The rows of a group lie close to one hidden flat surface of 12 dimensions, which passes through zero. Surfaces can cross.
(in the rows, 128 means zero)
Some rows, each with its group after it:
[160 149 100 144 135  49  96 185 123  91  53 132 141  75 123 130 127]
rasi
[167 137 127  75  75 131 139 102  96 153 161 191 126 127 122  78  88]
Dag
[110 126 157 129  82 145 104 112 148 154  72 119 120 170 135 181  77]
Nidot
[ 98  62 131 119 132 143 149 122 124 122 122 138 105 123 131 116 103]
Nidot
[189 171  90 117 190  94 142 144  81 155 144 130 114 146 133 150 150]
Dag
[161 109 145 121 101 142 108 107 174 150 145 103 142 150 139 107 148]
Fenep
[104 143 176 163  80  97 169 134 143 176  90 119 128  98 145 142 157]
Gipu
[153 105 105 159 178  86 158  81 113 144 140 101 108 127  77 120 147]
Gipu
[180 103 110 120 190 117 159 172  98 145 136 143  81 171  64 174 170]
Fenep
[134 143  96 105 180 162  95 116  91 115 135 138 134 159 107 175 107]
sise
[134 163 102 147 127 165 127 155  74 167 151 147 166 124  83 118 140]
Nidot
[120 124  76  94 152  97  98  74 208  60 134 112 165 139 122 126 128]
Nidot
[133 156 111 115 114 108  77 138 156 118 123 146  63 100 193 165  88]
Dag
[182 136 126 177  82 181 131 112 114 144 145 167 142 162 128 148 133]
Fenep
[134 154 108 152 153 114 157 147  89 130  92 133 177 129 142 155 148]
rasi
[118  83 153 138 114 134 130 117 110  63 101 141 106 136  97 109  81]
rasi
[127 120  89 138 162 123 123 212  92 156 104 125 143  99 126 131 142]
Dag
[ 84 162 132 143  88 140 138 136 113 165 147 189  63  83 119 192 123]
Nidot
[105 202 125  93 101 123 129 142 177  60 167 141 116 164 136 118 100]
sise
[ 92  80  82 100 145 112 152 129 201 126 160 105 108 136 154 112 127]
Nidot
[136  90 111 105 154 113 108 148 130 140  68 105 153 153 109 148 116]
sise
[105 128 137 197 121 180 118 117 127 110 150  98 136 117 169 118 130]
Dag
[138 127 176 130 113 126 111 121 181 103 152  83 111 138 165  91 143]
Dag
[117 152  97 104 143  98 123 192 139 164 133 133 115  82 150 141 159]
Gipu
[117 177 100 156 137 147 150 129 110 125 137 126 173 179  35 141 134]
rasi
[150 132 146 139 123 113 151 103 142 120  98 139 148 150 123 174 169]
Fenep
[165 128 152 112 133 145 138 168  92  80 120 147 172 154 103  96 151]
Gipu
[105 142 142 149 142 123 192 137 108 123 119 142 148 130 128 155 172]
Nidot
[ 88 122 204  75 134 149 160 123 129  61 113 149 124 178  86 156 141]
sise
[ 83 109 144 143 133 192 151 166 104  95 151 140 176 108 124  98 168]
Dag
[111 160 169 120  65 131 120 169 141 129  92 154 130 127 114 148 122]
Gipu
[132  96 126 120 119 165  83 110 165 129 170 133  91  99 191 133 130]
rasi
[128 127 184  81 130  79 147 170 166  89  99 116 136 133 108 110 176]
rasi
[103 135 176 118 102 131 104  88 180 119 123  75  73 191 132 132  56]
Gipu
[122 148 126 108  93 162  69 145 150 108 139 145 113 118 186 137  86]
rasi
[103 130  90 137 145  54 145 162 122 116  85 116 152  69 132  96 119]
Gipu
[142 162 131 161 122 142 143 115 109 129 182 126 120 128 100  89 137]
Gipu
[166 174 131 127 116  61 121 121 119  74  63 137 182 136  92 122 121]
Fenep
[133 119  83 103 156 181  87 151 105 133 143 127 163 168  83 127 105]
sise
[118 159 158 138 110 122 142  92 132  49 122 138 142 148 105 117 110]
Nidot
[137 109 103  98 163  91  89 121 163 131 138 131  54  95 136 170 132]
rasi
[ 81 120 135  95 129 117 139  97 159  71 118 144 117 140  88 149 114]
Gipu
[131 159 157 110 149 162 128 151 110 148 173 147 105  98 211 160 184]
sise
[160 185 104 158  92  85  56  97 145 159  85 129 126  90 122 165 101]
Nidot
[143 126 113 150 104 117 111 145 147 161 146 101 150 100 123  68 135]
Dag
[100 116  97  98 113 137 125 126 155 105 184 157 151  82 104  72 148]
Gipu
[ 76 140 154 154 107 149 182 115 119  94 142 137 199  93 155  90 173]
Fenep
[164 141 144 145 139 132 123 162  83 189 113 114 121 134 141 143 146]
Nidot
[157 129 162 136 123 156 149  90 137 122 152 142 171 144 128 135 201]
Gipu
[ 98 144 135 117 118 153 165 120 178 148 145 100 180 184 126 142 167]
Nidot
[ 76 173 156 149 110 178 152  87 136 126 161 116 162 146 166 140 140]
Fenep
[161 142 173 129 116  96 128 160 118 116 117 129 137  80 164  93 173]
Nidot
[128 129 180 139 112 107 151 125 149 163  91 101 104 158 150 165 136]
Dag
[167 113 145 150 143 137 142 105  95 170 194  91  66 154 105  65 104]
rasi
[183  96 151 106 161  92  88 121 139  94 112  79 116 136 178  81 114]
Fenep
[138 118 111 121 142 168  99 134 134 115 158 135 125 119 180 138 137]
rasi
[115 118 165  84 104  89 141  78 175 134 125 123 146  95 176  96 154]
rasi
[136 159 144 145  98 123 140 108 134  91  94  93 201 189 123  85  90]
sise
[125 198 116 168 115 100 159 121  57 122 140 159  95 110  92 116  77]
sise
[122 101 165 151 131  80 174 116 136 146 107 114 105 101 105 124 171]
Dag
[138  57 148 152 129 146 116  85 108 162  89 120 106 111 193 150 109]
Nidot
[136 115 193 132 117  80 167 155 129 138  68 108 137 124 130 123 167]
Nidot
[150 100 127  85 119 157  79 118 146  83 143 129 143 157 101  86  97]
Gipu
[152 109 121 111 152 112 120 193  96 127  82 144 109 119 161 152 116]
Fenep
[ 89  94 107 132 131 164 161 166  98 120 116 159 162 132  98 130 127]
Fenep
[ 96  93 125 114 108 122 112  90 183 130 124  97 173 112 120  85 126]
Fenep
[113 133 159 125  87 117 136 185 154 186  59 111 157 145 149 162 143]
rasi
[173 125 138 153 109 145  94  95 153 187 129 101 135 144 155 149 144]
Gipu
[142 134 162  81 139 137  79  67 126 176 151 113 103 128 129 140 131]
sise
[115 106 136 152 126  93 162  87 181 101 123 121 126 113 125 143 176]
sise
[143  85 119 153 135  82  68 117 163 111  87  82  63 109 149 128  68]
Dag
[106 122 146  97  89 163 134  76 149 127 195 134 131 133 117  64 115]
rasi
[104 113 170 136 118 121 143  98 153 151 129  76 135 134 136  97 135]
Fenep
[135 113 166 159 117  79 151 105 113 120  96 108 115 105 116  88 116]
Fenep
[130 126 127 175 135  75 171 106 101 102  72 119 117 143  83 132  95]
sise
[146 122 134 108 166  66 132 172 138 132  87 110 122 111 137 143 169]
Gipu
[166  95 119 132 177 126 105 136 122 158 164  80  81 135 129 104 137]
Dag
[153 139  36 167 159 104 129 146 131 119 125 103 175 149  84 107 114]
sise
[ 82 111 139 157 153 124 163 109 106  81  92 142 123 117 101 175 139]
Dag
[115  93 123 152 149 113 153  97 178 101 105 120 136 131 140 182 182]
sise
[160 129 148 115 147 111 112 163 102  82  90 121 154 111 214 100 125]
Fenep
[ 90  64 138 149 134 111 130  68 170 132  75 101 138 121 100 172 144]
Dag
[164 117 111 146 171 131 110 137 125  86  93  90 183 183 103 131 137]
rasi
[127 158 159 153  89  92 168 168 147 141 126 116  77 130 174 119 112]
sise

New rows. What belongs after each?
[142  93 116 144 105 111  89 100 195 136 123 105 152  93 124 107 160]
rasi
[126  99 128  78 174 149 107 198 101 103 135 126  84 159  98 117  97]
Dag
[171 137 142 101 152  97  94 139 136 129 162 114  72 113 106 104 146]
Nidot
[114 159 124 127 118 109 128 172 109 105  76 146 151 121 115 148 112]
Gipu
[112 142 137 120 105  94 122 158 164 147 140  79 130 122 110  58 113]
Gipu
[ 97 119 186 104 100 174 149 117 136  89 130 148 171 142 142 119 154]
Nidot
[ 89  99 165 139  71 173 124  71 161 129 141 122 120 146 101 112  94]
Dag
[120 157 160 111 116  63 170  68 161 156 145 116 112 107 116 114 163]
rasi
[106 146 117 116 124 141 101  65 162 137 107 133 139 148 144 211 120]
sise
[166 154 105 136 173 124  78 132 105  86 133 101 111 131 212 126  87]
Gipu
[139 110 107 149 126 127 153 195 182 104 170 100 108 149 143  83 146]
sise
[114 124 168 169 110 148 148 111 146  81 136 143 124 113 147 146 171]
rasi
[151 103 170 124 133 117 144 180  88 170 102 111 132 112 154  93 152]
sise
[111 127 152 145  98  76 182 156 146 151  78 117 123 142  89 131 130]
sise
[101 159 126  83 126  73 141  58 127  92 132 154 102 111 103 124  87]
rasi
[205 141 151 114 146  98  45  84 133 120 125 108 149  92 120 107 170]
Nidot
[114 150 168 134 104 161 144 134 121 117 104 155 149 138 190 182 153]
Gipu
[ 58 145  83  85 140 185 166 131 136 137 158 170 191 165  77 177 156]
Gipu
[133 146 137 142 116  99 143  87 147  71 126 133 175 100 157  95 153]
sise
[134 189 141 123 127 129  98 124 137 152 177 109  84 105 194 130 126]
Fenep
[142 115 172 158  45 128 152 185 101 187 140 163  76  83 123  73 123]
Fenep
[121 133 129 103  88 181 139 102 107 109 151 174 200 130 132  90 127]
Dag
[143 150 115 121 111 119 108 117 133 128 155 135  99 141  59 111  98]
Fenep
[137 150 143 121  95 130 146 145 106 156 153 159  97 115 131 112 118]
Dag
[161 188 117 126 154 104 144 176 126  88 177 113 140 133 137  73 159]
Nidot
[108 117 157 124 121 103 148 127 100  65  79 167 126 105 102 135 116]
Nidot
[107 132 163 147 110  80 195 146 161 147 113 105 101 139 126 123 150]
Nidot
[ 89 100  92 143 170 109 177 128  92 134  91 122 136 126 131 149 104]
Gipu
[120 116 146 122 128 142 130 139 158 156 103 101 132 179 106 173 143]
rasi
[121 102  93 151 162 143 147  90 100 125 108 107 174 160 130 131 102]
Gipu
[164 141  74 157 121 138  70 102 108 117 111 156 142  97 152 153  94]
Gipu
[100 127 171 118  92 146 139 133 163 128  86 116 144 164 185 160 114]
Nidot
[129 188  93 136 140 156 102 192 129 149 110 103 174 166 167 166 126]
Dag
[120 160 153 173  89 128 135 126 114 110  77 133 154 133 160 149 107]
rasi
[125 143 149 112  84 115 121 118 175 151 149 128  97 120 134 124 131]
Dag
[145 149 149 166 138 135 142 106 105  70 162 129 115 115 168  98 132]
Dag
[139 215 106 134 129 158 128 132 112 119 153 137 166 179 149 156 124]
Dag
[149 157 190 158 129 107 174 127 107 141 127 119  72 138 184 152 146]
Dag
[141 117 108 133 127  99 144 146 102 188 105 122 158  93 154  99 134]
rasi
[150  96 145 134 142 151 130 127 107 146 200 119  44 129 106  84 113]
rasi
[168 153 155  78 144  82 166  71 147 138 156 141 111 156 117 141 174]
Dag
[112 161 108 197  94 143 120 139 108 129 147 119 104 123  89 101  73]
Dag
[103 125 171 136  84 117 140  53 107  98 123 159 147  85  81  88 116]
sise
[ 76 102  60 131 109 130 128  93 149 130 123 165 161  90  79 136 112]
Nidot
[102 127 108 101 146 133 132 110 145 123 147 125 125 161  65 139 119]
Gipu
[157 181 141  66 114 157 139 117 132 152 200 157 124 170 139 124 147]
Dag
[127  84 154 162 136 115 175  36 135 115 141 110 120 134 101 105 144]
Gipu
[122 111 139 161 104 169 134 192  70 107 121 160 120 106 150 107 100]
rasi
[159 127 142 107 141 140 124 204 104 180 103 132 122 149 156 166 157]
Gipu
[137 124 134 111  81 162  68 143 142 152 108 135 105 164 110 154  66]
Gipu
[141 112 149 110 133 129 124 167  96 178 133 128  99 127  59 116 137]
Nidot
[105 174 120 139 170  89 174 129 122 116 150 126 105 117  99 150 166]
Gipu
[146 152 142  70 176  94 126 149 112 144 116 123 164 118 122 134 188]
sise
[126 106 105  99 135 141 122 169 154 164 131 111 195 136  78 104 175]
sise
[137 112 139 135 175 114 152 154  93 138 136 109  70 147  81 132 129]
Dag
[138 158  58  89 155  96 105 170 138 105 113 127 197 132  96 107 130]
sise
[106  97 181 124  74 163 145 118 143 130 132 138 142 128 150  97 130]
Gipu
[119  95 149 131 158 137 171  50 148 106 169 100 131 148 141 108 159]
Gipu
[104 105  92 144 130 162 101  72 129  94 173 178  75  77 158 165 107]
rasi
[109 117 152 130 112 116 138 121 103  55  73 182 118 106 130 163 104]
Gipu
[157  81 119 172 145 161 111  56 104 132 179 120 130 100 111  84 143]
sise
[106 100  98  90 111 144  70 180 135 146  89 128 143 108 173 121  70]
Fenep
[135 114 171 118 139  94 139 128 103 122  53 111 106 157 127 154  91]
sise
[ 93 151 149 111 120 125 107 187 179 138  94  90  89 177 118 183 108]
Dag
[105 147 106 178 137 111 158 118  97 120 136 140 106 118  54 140 118]
Dag
[102 184 138 104 112 113 123 133 152  63 135 167 127 120  81 145 142]
Gipu
[ 98 109 103  91 119 132 128 180 132 105 156 161 107  96 114  92 112]
Nidot
[160 136 127 107  87 172 103 111  94 139 159 160 117 143 176 101  65]
Dag
[128 132 137 112 105 185 100 184  84 148 136 149 138 121 174 106 101]
sise
[ 94 112 137 115 150 154 182 122 115 130 135 140 161 159  77 150 171]
Nidot
[148  92 145 149 173 140 129  43  92 117 144 129 105 131  98 146 146]
Nidot
[ 95 104 120 125 115 218 151 116  94 133 136 168 158 181 118 162  98]
Gipu
[131 138 159 153 116  90 159 185 135 120 114  99 165 107 122  67 176]
Dag
[159 121 153 138 136 134 147 128  86  92 102 129 151 179  71 113 123]
Gipu
[ 93 139 136 121 125 195 128 153  98 139 119 168 142 128 170 199 142]
sise
